There are 5 ways to turn a row about zero (a turn may also mirror it). The second row of each pair is the first, turned, with some noise. The first 50 pairs use one turn. New pairs use 3 turns, one after the other, and a turn may come again.
Known pairs, each followed by its turns in order:
2.3, -2.8, -40.4, 6.5, -0.5, 11.7, 33.3, -8.0, -4.5
19.4, -34.4, 3.5, -5.5, -6.6, 12.8, -13.8, -26.5, 15.0
Y

-31.4, 11.0, 2.7, -6.2, 13.5, -30.7, 17.1, -16.3, -32.2
6.3, -10.1, 17.9, -26.5, -19.2, 34.0, 2.4, -34.6, 4.8
G

-3.4, -29.6, 8.8, -14.2, -22.2, 6.8, 0.3, 0.1, -20.2
2.2, -4.8, 15.7, -11.3, 33.8, -5.2, 17.2, 5.5, 10.2
Y

19.7, -5.0, 14.5, -4.4, -22.0, 17.5, -15.3, 23.8, -38.6
1.4, -23.0, 4.5, 0.4, -46.5, 27.2, 12.1, 6.3, 7.9
R

-24.0, 28.9, 19.8, 7.1, 22.6, 29.8, -8.9, 11.1, -55.3
-6.3, -5.7, 28.7, 8.1, 19.4, 12.8, 56.8, -38.8, 13.3
G

10.9, 2.6, 15.3, 6.0, -11.7, -44.7, 7.1, 22.8, -23.4
-20.8, -40.8, 11.6, 10.9, -23.5, 14.2, -14.0, -5.7, 17.7
G

33.7, 22.9, -1.8, -32.9, 13.3, 17.4, -12.1, -20.3, 13.5
8.0, 26.0, -3.7, -16.9, -20.0, -8.7, 20.5, -30.5, -33.7
R

23.7, -5.8, 3.4, 15.5, -53.1, -32.6, -14.4, -30.7, -5.2
-15.6, -37.3, -50.0, -9.9, -1.4, -7.9, -33.5, -13.0, 17.6
G

2.2, 13.9, 7.0, 10.5, 13.6, -22.3, -45.8, 27.1, 5.5
0.0, -11.8, 14.8, 12.9, 24.0, 11.6, -2.8, 20.7, 47.3
G

-13.8, 24.9, 11.7, -19.8, 45.6, 10.1, 50.7, -34.5, -5.5
-10.8, -29.2, -3.9, 4.0, -29.0, -18.9, 10.4, 38.0, -61.7
S

-12.9, -24.0, -2.5, -24.9, 32.0, -6.2, -22.2, 0.7, 14.9
-5.6, -8.6, 3.9, 9.2, 22.8, -17.8, 43.8, 7.1, -7.4
Q

16.7, -8.9, 18.6, -3.0, 38.4, 12.0, 5.6, -51.6, -11.3
2.9, -2.2, 12.0, -2.6, -53.8, -6.8, -2.3, -9.5, -43.5
S

12.3, -24.3, -41.3, 15.3, 35.7, 3.1, 21.8, 32.1, 22.7
-11.7, -35.0, 33.5, 4.1, 31.5, -6.0, -18.9, 3.0, -45.9
R

-6.7, -12.2, 25.1, 14.5, 5.6, -23.2, -15.3, 18.1, -18.2
34.2, -1.4, -14.5, 24.6, -8.7, 6.3, -6.9, -5.1, 18.3
S

17.3, -30.4, -10.6, 7.2, -25.3, 48.1, -39.8, 10.7, 10.9
-24.8, 36.4, 18.9, -24.5, -7.8, 13.0, -35.5, -16.8, 38.5
S

-32.9, -7.6, 1.2, -32.3, -1.9, -30.6, 15.8, -5.8, 29.1
18.2, 3.6, 1.3, -15.1, -9.0, 48.4, -30.5, 14.1, -23.6
G

21.6, 13.1, -26.1, 11.6, -6.4, 6.0, -1.2, 2.3, -44.4
-0.9, -27.2, 19.9, 12.9, -31.1, -22.9, 27.2, 6.6, 5.5
R

-13.1, -5.0, 27.8, 0.5, -9.2, -6.9, -38.8, 45.3, 5.3
-24.1, 15.6, -31.1, -21.2, 24.7, 26.2, 22.3, 1.6, -31.3
Q

20.0, 7.8, 4.0, -4.8, 23.8, -10.3, -16.2, 18.8, 29.2
22.7, 3.6, 13.4, 18.7, 2.9, -4.2, -8.2, 30.7, 20.7
G

6.6, 6.2, -48.7, -13.1, -1.7, -50.2, 13.0, 9.5, 28.8
-6.0, 26.4, -5.0, -2.2, -42.7, 23.4, -46.1, 23.7, 21.1
G

30.0, 0.5, -23.5, -15.3, 6.1, 3.0, 34.8, 26.4, 0.8
-18.8, -39.0, 10.1, -10.0, 3.1, -2.4, 5.3, -31.4, -23.1
R

46.2, -66.9, -10.2, 4.7, -2.0, 8.4, -15.3, -17.6, 4.4
-43.7, -19.6, 33.0, 15.5, 40.5, 33.2, 21.3, -25.0, -3.8
Y

-24.3, -31.5, 64.0, -2.2, 18.5, -19.6, 1.1, 20.2, -6.7
14.3, 52.1, -16.4, -4.0, 28.5, -9.5, 51.9, 2.0, -17.4
Y

-13.3, 29.9, -18.7, -27.3, 2.8, 12.7, 10.1, -13.2, -6.7
-18.5, -1.5, -19.7, -24.2, 5.4, -0.3, 13.3, 20.1, -26.4
S

22.5, -21.4, 2.4, 5.3, 27.2, 9.9, 5.6, 35.0, -7.9
-6.7, 9.0, -34.2, -3.0, -29.7, -16.5, 26.2, 8.5, -3.7
Q

13.9, 0.4, 13.2, 18.3, 14.2, 39.6, -18.5, 7.9, 2.5
-21.3, 18.4, 11.5, -27.1, -23.2, 2.2, 15.4, 18.5, -3.5
Q

32.9, -20.1, -16.8, 8.4, 15.1, -1.3, 41.9, -13.5, -39.6
-33.5, 14.0, -0.1, 43.7, -30.5, -12.3, 31.1, -14.5, -17.8
S

21.3, -6.9, -9.3, 37.1, 8.4, 16.8, -8.5, -21.9, 32.4
-4.0, 30.1, 40.6, 10.6, -1.3, -17.6, -25.8, -2.4, -16.4
R

6.5, -3.1, 14.1, 17.3, 21.9, 13.0, 2.1, -27.5, 2.6
-23.7, 30.3, 4.6, 12.4, -6.8, -8.2, -4.1, 8.7, -12.9
R

-9.3, -16.8, -5.3, 8.6, 1.6, -35.9, -1.7, -4.3, 17.6
18.4, 11.4, -7.8, 4.0, 27.3, -22.2, 2.7, -14.0, -5.2
Q

8.1, 3.6, 12.0, -39.4, 49.3, -15.1, -25.2, 27.6, -3.2
14.5, -23.1, -53.3, -6.2, -13.8, -29.1, -25.1, -16.0, -0.5
S

38.8, 19.8, -13.4, 25.2, 50.7, -24.6, 20.8, -28.2, 19.9
3.1, -8.2, 15.4, 22.2, 7.6, -34.6, 0.4, -37.2, -63.8
S

-2.1, 48.7, -6.5, 14.9, 8.0, 39.1, 24.5, 30.5, 10.1
9.4, -34.7, -48.6, -22.4, -39.1, -0.1, -6.8, 11.5, -7.0
Y

-12.4, 8.7, -12.6, -17.0, -6.5, 5.5, -34.7, -29.7, 16.9
11.7, 10.9, 2.7, -53.7, -1.7, 5.2, -0.6, -5.5, -10.8
S

-10.7, -50.5, 0.0, -0.4, -27.2, -32.9, 13.6, -0.8, 28.9
31.9, 24.2, -24.1, 23.3, 43.5, -21.0, -7.7, 16.4, -8.3
Q

-24.8, 16.5, -45.4, -14.9, 17.8, 2.8, -14.7, 1.1, 3.4
-9.1, -4.7, 1.5, -1.1, -28.1, -35.5, -22.7, -27.5, 19.4
Y

-6.5, 31.8, -5.4, 8.2, -45.6, -11.0, -20.2, 8.8, -22.6
-21.6, 5.5, -1.8, 5.7, 8.6, 37.5, -36.3, -28.8, -12.2
Q

36.5, -26.7, -19.3, -0.5, -0.7, -36.6, 15.2, -34.4, -18.5
0.0, -10.7, -1.9, -19.7, -31.1, -29.5, -49.2, -29.9, 6.6
G

-40.1, -26.3, 4.7, -9.6, -23.7, -3.5, 48.2, -11.7, -18.2
55.2, 2.1, 12.2, -32.8, 32.1, -2.8, 5.3, -16.3, 14.6
Y

-16.1, 1.2, -24.3, 11.9, -30.3, 37.3, -16.4, -8.7, -2.8
-14.3, 39.6, 14.1, -25.7, 9.8, 20.4, -1.4, 16.3, 11.2
S

-13.3, 7.5, 11.6, 24.7, -16.8, -18.1, 15.2, 1.6, 22.6
23.4, 11.0, -7.6, -23.7, 21.9, 3.1, -23.8, -5.8, 3.3
Q

-8.4, 2.0, 3.8, 27.4, 26.8, 19.8, -15.0, -7.9, 52.3
4.3, 29.6, 26.5, -43.0, 14.9, -14.1, 27.1, 7.2, 15.6
Q

22.3, -18.1, -16.3, 37.6, 24.1, 27.6, -2.3, 21.5, -9.1
-21.0, 12.9, 26.8, -5.2, 2.1, -49.1, 21.2, 14.1, 13.1
G

44.0, 13.5, 9.2, -2.8, 36.1, 2.4, -4.9, -22.0, -27.4
-26.1, 11.2, -5.8, -8.9, -39.2, -27.3, 22.2, 9.5, -31.6
R

3.4, -33.3, 8.7, 1.9, -4.4, -16.2, -15.8, -21.4, 51.8
-29.4, 34.7, 28.6, -15.3, 11.4, 27.7, -7.5, -18.3, -22.4
Y

-25.0, -15.6, -21.3, 3.5, 52.6, 24.1, -9.6, -4.7, -12.0
-9.1, -11.4, -22.9, 14.7, 3.4, -34.3, 3.0, -50.9, -7.8
Y

14.7, 9.4, 24.6, 21.2, -4.6, -15.5, -13.9, -15.3, -6.7
0.3, 13.3, -5.4, 27.0, 11.2, 11.9, -7.0, 23.2, -15.0
Y

-2.6, -0.1, -4.6, -17.6, 27.0, 13.5, -15.2, -10.8, 3.0
7.2, 17.8, -6.9, 4.7, 5.4, 2.5, 13.1, 6.9, -29.6
R

-34.6, -28.5, 25.1, -0.8, -38.3, -46.7, -6.7, 12.5, -29.7
0.7, -10.1, -37.6, 17.8, 42.6, 0.6, -32.8, 0.6, -51.1
Q

-10.1, 1.7, -15.0, 23.1, -8.6, 15.9, -9.5, -2.7, 0.3
11.4, 6.9, 25.4, 19.2, 0.7, -0.6, 3.6, 6.6, 8.0
R

New pairs. What belongs after each?
-4.3, -9.8, -11.7, 3.9, -10.2, -40.2, 4.3, 34.5, 4.0
12.0, 11.3, -4.6, 29.0, 14.0, -31.0, 26.9, 13.8, -6.1
G R G

1.4, 2.7, -31.3, -20.2, 3.1, -5.9, 14.1, -20.9, -1.5
-6.3, 9.1, -31.6, 10.5, 14.1, 10.5, 0.0, 3.3, 22.0
Y R G

-25.8, -23.2, -1.3, 20.4, -1.5, 5.7, 13.1, 38.4, -22.9
11.9, 19.4, -13.5, -10.1, 13.1, -19.3, 27.4, -35.8, -19.1
S Q R

26.2, -30.0, -40.9, -36.3, 20.7, 22.6, 20.5, 12.9, -5.9
-17.3, -22.6, 38.2, 34.5, -4.6, -19.8, -14.5, 22.9, 42.1
Y Q G

2.6, 10.9, 12.1, -13.9, 3.6, 11.9, 32.1, -2.2, -8.2
5.3, -4.1, 4.7, 24.1, 17.7, -17.2, -18.5, 3.1, -1.6
G G Q

4.6, 2.5, -38.3, 20.8, 65.2, -25.9, 0.0, 20.0, 29.2
37.9, -26.0, -22.7, -13.4, -12.0, -32.3, 38.6, 33.5, -41.6
Y S Y

-4.1, -3.6, -5.0, -10.7, -2.8, -12.6, -35.6, -4.0, 8.2
1.1, -20.2, -7.5, 12.5, 16.7, -6.0, -20.9, -10.5, -12.8
G G S

-23.3, 19.3, -35.7, -30.4, -34.7, 9.7, -26.4, 19.9, -11.7
12.8, 22.3, 10.5, 11.9, 45.4, -32.3, -37.8, 13.2, 6.6
R R Y

-43.9, 0.7, 58.4, -3.6, 14.0, -9.5, 34.1, 20.9, -1.0
-23.3, 41.7, -14.9, 1.0, -4.9, 23.2, -46.6, -14.1, -42.7
S S Y

25.5, -12.4, 33.0, 1.8, -6.0, -20.2, -37.5, -13.6, -20.6
6.9, -25.6, -15.4, 4.3, -3.0, -23.8, -26.5, 43.5, 19.2
Y R S

23.1, -6.2, -19.5, 15.8, -10.9, -9.8, 29.4, -2.1, -19.7
13.0, -11.4, -18.3, -28.3, -7.1, -2.6, 1.4, -30.0, 19.6
S Q S

-9.1, 12.4, -9.6, -38.7, -7.3, 10.3, 8.3, 10.5, -6.0
-4.7, -31.8, -31.3, 0.1, 0.0, 9.6, 4.3, -13.8, -4.2
Q G Q

1.6, 69.1, -12.7, -23.3, -14.8, -9.6, 2.7, 36.6, -22.2
43.6, -27.3, 39.4, -9.4, 30.6, -28.8, 35.6, 19.1, 17.9
S Q S

28.3, 13.7, 6.7, -0.6, -1.7, -11.1, -8.1, 18.2, 12.4
-8.5, 29.2, 3.8, -18.1, -3.2, -8.2, -9.8, 12.4, -9.4
G S R

31.4, -19.6, -44.7, 19.9, 11.7, 13.4, -4.0, -20.9, 20.3
-9.2, -22.8, -13.8, 29.1, 25.0, 1.6, 40.2, -19.1, -24.0
Q S Y

-6.0, -18.0, -7.0, -20.0, 1.7, -18.7, -10.0, 3.5, 36.0
0.6, 4.3, 40.3, -10.6, -4.7, 26.2, -1.3, 6.7, 2.3
Q Q Y

-19.5, 12.4, -36.0, -17.4, -14.6, 4.0, 16.0, -5.6, 1.0
4.4, -40.8, 2.9, 0.7, 21.9, -3.9, -18.6, 14.0, -3.8
S S R

35.2, -31.9, 21.4, -1.6, 5.8, 28.2, 27.8, -7.8, -18.8
-35.6, -4.6, 27.7, 18.5, -14.3, -19.7, -14.8, -35.2, 10.0
G S R

1.8, -17.6, -8.2, 13.9, -28.3, -15.2, -18.9, -2.2, -23.2
-7.3, -25.5, 21.6, -21.3, -4.1, -22.9, 2.4, 9.5, -15.8
Q G S

7.5, 34.1, 35.2, 6.5, -15.1, 11.2, 9.3, -9.2, -0.9
-8.0, -4.4, 6.7, -16.7, -15.4, -40.1, -4.3, -25.5, -10.7
Q G Q

5.7, -22.5, -23.7, -1.4, 4.2, -13.2, -19.6, -48.0, 18.5
33.5, 13.8, 26.4, 0.3, -15.1, -25.5, -28.0, -1.4, -24.5
Y G G

-1.9, -7.6, 29.4, 19.2, -35.2, -4.5, 43.0, -1.0, 28.0
-42.5, 17.4, -36.1, -25.1, 11.3, 21.4, 8.7, 11.9, -15.6
R Q R

3.9, 9.1, -8.9, 13.3, 24.1, -42.3, -0.5, 4.3, 3.0
-21.1, 11.0, -0.3, -16.6, 13.7, -11.2, -5.2, -27.5, 31.2
R Y R

-0.7, 55.3, 20.4, 15.0, -8.0, 8.6, -0.1, 14.3, -12.5
9.0, -21.6, -8.6, 39.1, -23.4, 36.0, 4.0, 9.3, -8.6
R Y Q

-2.2, -5.8, 19.7, -10.3, 5.8, -8.7, 24.2, -18.1, -42.9
29.5, 8.8, 1.0, -16.5, 12.7, -16.7, -18.0, -12.3, 34.8
S G Y

0.2, 5.5, 29.8, -3.0, 13.2, -11.8, -25.5, 40.6, -16.6
32.8, -2.7, 33.8, -23.6, 2.5, 3.2, -19.5, 11.4, -23.0
Y R G

-10.7, 13.6, 3.5, 0.2, -27.5, -20.1, 23.3, 8.5, 31.1
-15.2, -24.6, 9.0, 7.7, -28.3, 8.6, -1.8, -39.5, -1.3
R R Q

28.0, -2.8, 3.9, 25.8, -14.0, -8.8, -34.4, 24.1, 29.1
20.6, 8.1, -31.9, -1.0, -52.6, -4.6, 13.5, -6.8, 9.4
S S R

56.7, 1.8, -8.7, -14.9, 3.1, -5.3, -41.5, -33.5, 7.0
14.0, -14.0, -14.9, 25.6, -3.0, 33.2, 21.8, -39.2, -44.5
G R Q

1.9, -50.5, 13.0, -3.5, 4.6, 1.7, 5.6, 46.3, -0.3
18.0, -12.2, -25.0, 34.6, -9.9, -10.7, 22.9, 22.2, 38.5
Y S S

-10.3, 7.7, 36.1, -12.4, 9.8, 5.9, 11.1, 9.8, 0.6
-5.3, 11.7, 6.6, 5.3, -11.9, 19.2, -22.9, -15.6, 21.4
S R S

-11.4, -56.2, 16.1, -29.9, -47.9, -29.4, 11.0, 35.6, -7.7
26.9, 10.5, 16.9, -62.6, 44.7, 36.3, 7.9, -7.7, -27.1
R Y G

5.8, -73.5, 5.0, -15.0, -6.3, -34.0, -8.4, -19.2, 12.8
-2.4, -37.7, 35.5, -40.4, 16.8, -3.3, -51.1, -14.7, -6.0
R Q Q

31.6, 36.6, -29.2, -16.8, -39.4, 18.3, 2.4, -25.2, 26.1
-14.4, -35.0, 21.3, 11.6, 15.9, 23.5, 53.2, 32.2, 0.3
Y Q R

-0.1, 7.9, -40.4, -13.0, 4.8, -17.3, -4.6, -26.9, 16.8
-7.3, 2.0, 18.5, 17.0, -26.9, -2.8, 38.1, 12.8, 3.9
Q Y R

13.2, 7.7, 37.7, -61.1, -31.8, -16.9, -2.8, -4.7, -12.1
-12.9, 6.2, 19.3, 5.1, -0.7, 36.1, 14.2, -52.8, 43.3
S G G

15.5, -10.6, -34.3, -13.0, -18.3, -19.6, 7.2, 13.1, 3.1
0.1, 22.0, 19.4, 2.9, -15.2, -5.4, -12.8, 21.5, -27.1
Q Q Y

14.0, 11.7, -0.3, 8.9, 20.0, -5.2, -22.0, -29.4, 43.7
6.1, -17.3, 16.3, -9.3, -12.7, 7.3, -21.6, 8.7, 47.1
S R Y

-9.6, -9.0, -14.9, 2.0, 10.0, -7.8, 21.0, -1.3, -20.2
9.4, -0.6, -0.5, -4.7, 24.4, -16.1, 16.0, 9.0, -6.9
S R Q

29.6, 21.9, -1.5, 7.0, 11.8, -17.3, 4.8, 28.4, -23.1
2.3, 9.8, 2.8, 19.2, 8.0, 41.5, -28.5, 3.0, -9.5
Q R Y

10.2, 44.2, -15.4, 1.2, -10.3, 10.4, 34.1, -12.4, 21.6
-39.0, 2.3, -7.1, -5.7, -6.1, 2.4, -45.2, 11.0, -17.7
G Q Y

19.0, 6.8, 13.4, -22.6, 15.1, -11.2, -24.2, 31.9, -7.8
-19.8, -16.3, 4.8, -2.4, 24.2, 23.3, 12.6, 6.2, 34.2
Q S R

-13.2, -23.2, 2.1, 33.8, 13.6, -29.7, -2.5, 29.3, 23.4
9.3, -4.0, 10.5, 8.4, -21.9, 19.7, -18.7, -23.1, 47.7
Y G Q

10.3, -1.2, 27.9, -5.4, 4.3, 15.0, -5.1, 3.6, -12.2
7.4, 13.0, 18.2, -7.2, 18.5, 15.4, -3.3, 11.0, 1.2
S Y G

18.9, 1.7, 27.3, 16.4, 21.4, -4.6, 4.6, -2.5, -13.8
4.0, 7.5, 9.8, -8.7, 26.1, 28.1, 0.0, 0.2, -17.9
G S Y

-20.3, -3.8, -26.1, 25.0, -25.4, -3.5, -4.9, -13.9, 5.8
-2.0, -17.2, 1.9, 8.1, 10.8, -16.5, -7.7, -27.6, 33.3
R G S

-33.9, -14.8, -16.3, -19.7, -14.1, 0.3, -33.8, 4.5, -12.2
-11.4, 5.2, -11.1, 21.4, -22.7, 23.1, 9.1, 31.4, 27.8
Q S Y

-2.0, -19.4, 5.5, -18.7, -45.3, -18.2, 5.3, 22.5, 40.4
-24.0, -38.2, -17.1, 42.2, 13.2, -28.7, 1.4, -13.5, -2.7
S Q S

2.0, -35.4, 13.9, 19.6, 3.2, 10.8, 21.0, 40.9, -21.5
24.5, -2.0, -3.4, 2.9, -48.4, -1.3, -5.9, -37.2, -6.5
Q S Y

23.9, 8.5, -25.2, 29.7, 34.7, 7.6, -13.1, 21.4, 9.7
8.8, -44.7, -0.7, 37.2, -20.4, 4.9, 10.7, 9.3, -9.3
R Q R

-27.7, -6.0, -14.3, 22.4, 56.8, -24.4, -41.8, -27.6, -10.3
-15.5, -4.9, 47.8, -11.9, -10.8, 49.2, -43.0, 9.8, 26.8
S Y R

17.6, 4.1, -31.1, 8.3, -6.8, -18.8, 9.4, 28.1, -37.2
20.3, -17.2, 16.9, 24.8, 20.5, 2.5, -10.7, -38.3, -17.8
Q R S

-33.3, -14.3, 7.0, 25.6, 14.5, -3.1, -17.5, -8.6, -34.7
19.8, -35.2, -25.0, 6.9, -13.6, 19.3, -27.2, -9.5, 14.0
G S R

-36.2, 8.0, 5.0, -31.6, 26.2, -19.3, 11.0, 16.3, 13.8
-24.8, 38.6, -19.1, -8.5, 16.0, -21.5, -7.7, 26.9, 3.0
S G Y

-2.5, -9.9, 13.3, -11.4, -19.2, 6.8, -55.1, -42.0, 9.6
10.2, 46.3, 0.0, -4.5, 24.6, -20.3, -20.0, -27.0, 37.1
R G Q

9.4, -17.8, 17.3, -26.7, -0.4, 26.0, 37.9, 26.2, -32.0
24.9, 6.3, -30.1, -28.8, 22.3, -39.0, -17.3, 5.4, -23.0
S Q S

-35.0, -11.4, 16.3, 25.4, -25.4, -22.5, 1.9, -3.6, -36.7
19.6, -14.1, 40.3, -28.2, 17.7, -4.0, 38.0, 11.4, -3.6
Q G Q

-29.1, -12.2, -12.0, 34.6, 4.5, -22.6, -26.9, 15.0, -25.2
-14.2, -44.8, 17.3, -19.1, 20.0, -25.2, -7.3, 0.2, -16.1
Q R R

25.3, 7.9, -26.4, -0.9, 7.8, -34.7, -5.9, -8.4, -11.3
-21.6, 0.6, -22.0, 5.0, 9.7, -3.6, 12.9, 19.5, -36.1
Y S Y

